All groups share one centre, and each spreads out both ways along 6 directions, with some noise.
(in the rows, 128 means zero)
Some rows, each with its group after it:
[119 153 147 154  97 160  99 136 174 130 149  93 112]
A
[139 111 114  56 145 126 161  96 114 118  94 141 154]
A
[140 115 109 129 150 100 163 162  86 101 140 165 216]
F
[122 138 127 149 149 145 175 137 160 149 130 127 136]
A
[127 113 166 218  78  90 149 149 124 163 127 144 186]
A
[116 137 123 129 118  99 121 115 134  98 150 156 141]
M
[144 159 160 140 122 140 147 149 183 141 107  88  96]
K
[129 172 100 100 146 132 138 110 188 101 151 144 112]
K
[ 99 124 166 178 126 157  59 162 143  99 154  85  69]
A
[123 111 143 104 140 151 122 116 179  91 103 120 130]
F
[111 121 163 106 105 119 123 123 116  93 129 115 139]
M
[107 149 120  83 143 151 145 101 164  92 148 128 125]
K
[ 95 165 116 108 126 156 112 125  90 129 197 102  94]
F
[ 87 155 101  98 157 194 169 104 180 113 178 123 148]
K
[127 131 118  40 181 136 117 147 110  24 139 123 141]
F
[111 121 114 137 134 152 130 122 137 126 147 138 160]
K
[110 119 145  94 135 163 104 116 153  81 128 104 116]
M
[135 155 147 146  51 101 179  96 168 157 128 144 211]
A
[122 125 115 156 117  83  94 117 141  94 144 175 129]
M
[106 120 150  96 100  53  99 106  87  43 146 169 147]
M
[107 111 116 141 120 125 136 113 129 121 146 157 175]
F
[148 105 129 112 122 142 106 123 105 153  92 110 116]
A
[ 94 112 184  74 124  73 149  92 115  60 106 137 106]
A
[150 124 137 106 176  92 176 177 179   5 112 170 245]
F
[138 114 157 105 157 163  97 169 144  85  99  78  99]
K
[121 103 118 111 142 173  99 111 159 115 115 116 114]
M
[ 93 117  73 129 159 183 128 117 142 108 186 155 180]
K
[146 111  89 111 166 204 138 120 134 201  96 102 103]
F
[126 106 171 122 124 182 143 146 131 151  92  64 135]
M
[135 135 153  97 149 153 128 143 157  99 105  89  99]
K
[127 140 134 111 142 149 130 141 145 110 132 106 122]
F
[137 122 113 179 142 163 119 141 180 160 117 125 119]
M

New rows. What belongs after each?
[187 100  96 107 166 101  81 157 105 106  74 152 121]
K
[104  88 138 172  88 108 108 115  92 133 144 154 180]
K
[130  88 116  41 161 110 158  95  90  87  88 157 158]
A
[155 113 114 191 146 138 154 162 141 184 102 133 149]
M
[145  56 123  94 162 148 121 142  61 126  75 123 164]
K
[128 144 120  88 181 182  98 153 178  61 137  98  96]
K
[114 139 148 160  98 119 118 125 154 117 148 129 135]
K
[146  84 137 121 117 113 115 124  82 148  84 128 144]
A
[152 176 128  63 174 172 123 186 105 105 137  58  75]
F
[130 128 140 115  87 135 104 113 141 119 126 118 145]
A
[122 138 171 124 112 122 102 138 157  88 121 101 100]
K
[134 138 162 110 115 113 128 127 148 111 103 108 102]
K
[131  95 108 152 139 145 109 144 109 132 128 141 167]
K
[124 138 121 120 126 144 197 104 143 179 121 128 156]
K
[132 153 143 109 122 125 148 117 163 124 118 120 111]
K
[ 79 110 202 143  86 138  90 129 134  69 154  89 127]
K
[125 106 151 152 150 153  95 154 169  97 109 106  99]
M
[ 98  77 124 179  72 130 109  75  77 213 127 144 130]
F
[137 144 138  96 142 125 122 165  83  95 139 103 128]
F
[107 140  84  82 188 197 137 125 169  86 160 122 137]
K
[110 145 117  72 157 165 162 106 163 103 138 119 127]
K
[135 100 143 159 131 124 117 148 127 133 103 127 135]
M
[119 164 140 122  92 120 177 102 186 117 146 139 176]
A
[118 114 140  87 145 113 161 108 123 101 107 138 133]
A
[127 128 101 115 177 207 133 135 187 129 125 105 116]
M
[127 114 102 116 148 145 125 127 126 116 129 142 151]
K
[111 126  87 177 135 172 158 124 148 168 170 147 186]
K
[103  75 137 158  72  72 103  89  65 127 139 181 190]
K
[131 120 136 161 119 116 130 141 133 134 122 135 141]
M
[118 126 141  73 148 151 113 112 137  99 115 101  73]
A
[147 127 141 111 146 133 136 156 139 102 104 111 141]
F
[121 140 172 131  86  95 142 109 146 127 118 120 120]
K
[138  88 115 110 139  94 116 124  76 105 108 164 158]
M
[130 124 117 113 136 155 122 129 140 123 127 120 139]
A
[ 82 135 131 158 153 228 126 153 182 108 189  85 150]
K
[121 141  99  98 159 161 148 117 160 113 143 131 140]
K
[127 159 132  78 142 140 154 112 174 103 122 115 106]
K
[129 106  90  96 147 141 193  92 105 174 109 155 181]
K
[132 144 141  40 167 164 159 119 159  91  98  92  95]
K
[129  99 103  76 192 140 164 122 106 110  98 142 135]
A
[129  80 134 145 125 100 144 120 135 101  97 169 204]
F
[154  97  90 177 170 181 125 152 166 185  90 128 128]
M
[ 91 212  90  96 103 196 163  65 227 141 210 121 134]
M
[143 105 121  88 137  89  60 126 108  53 109 158 118]
K
[131 118 107 113 135 119 112 118 129 102 129 153 144]
K
[132 108 153 117 176 151 139 176 124  94 103  99 129]
M
[131 111 142 176  98 110 149 138 124 150 127 146 196]
A
[132  85  79 166 205 188 112 184 106 132 136 132 155]
A
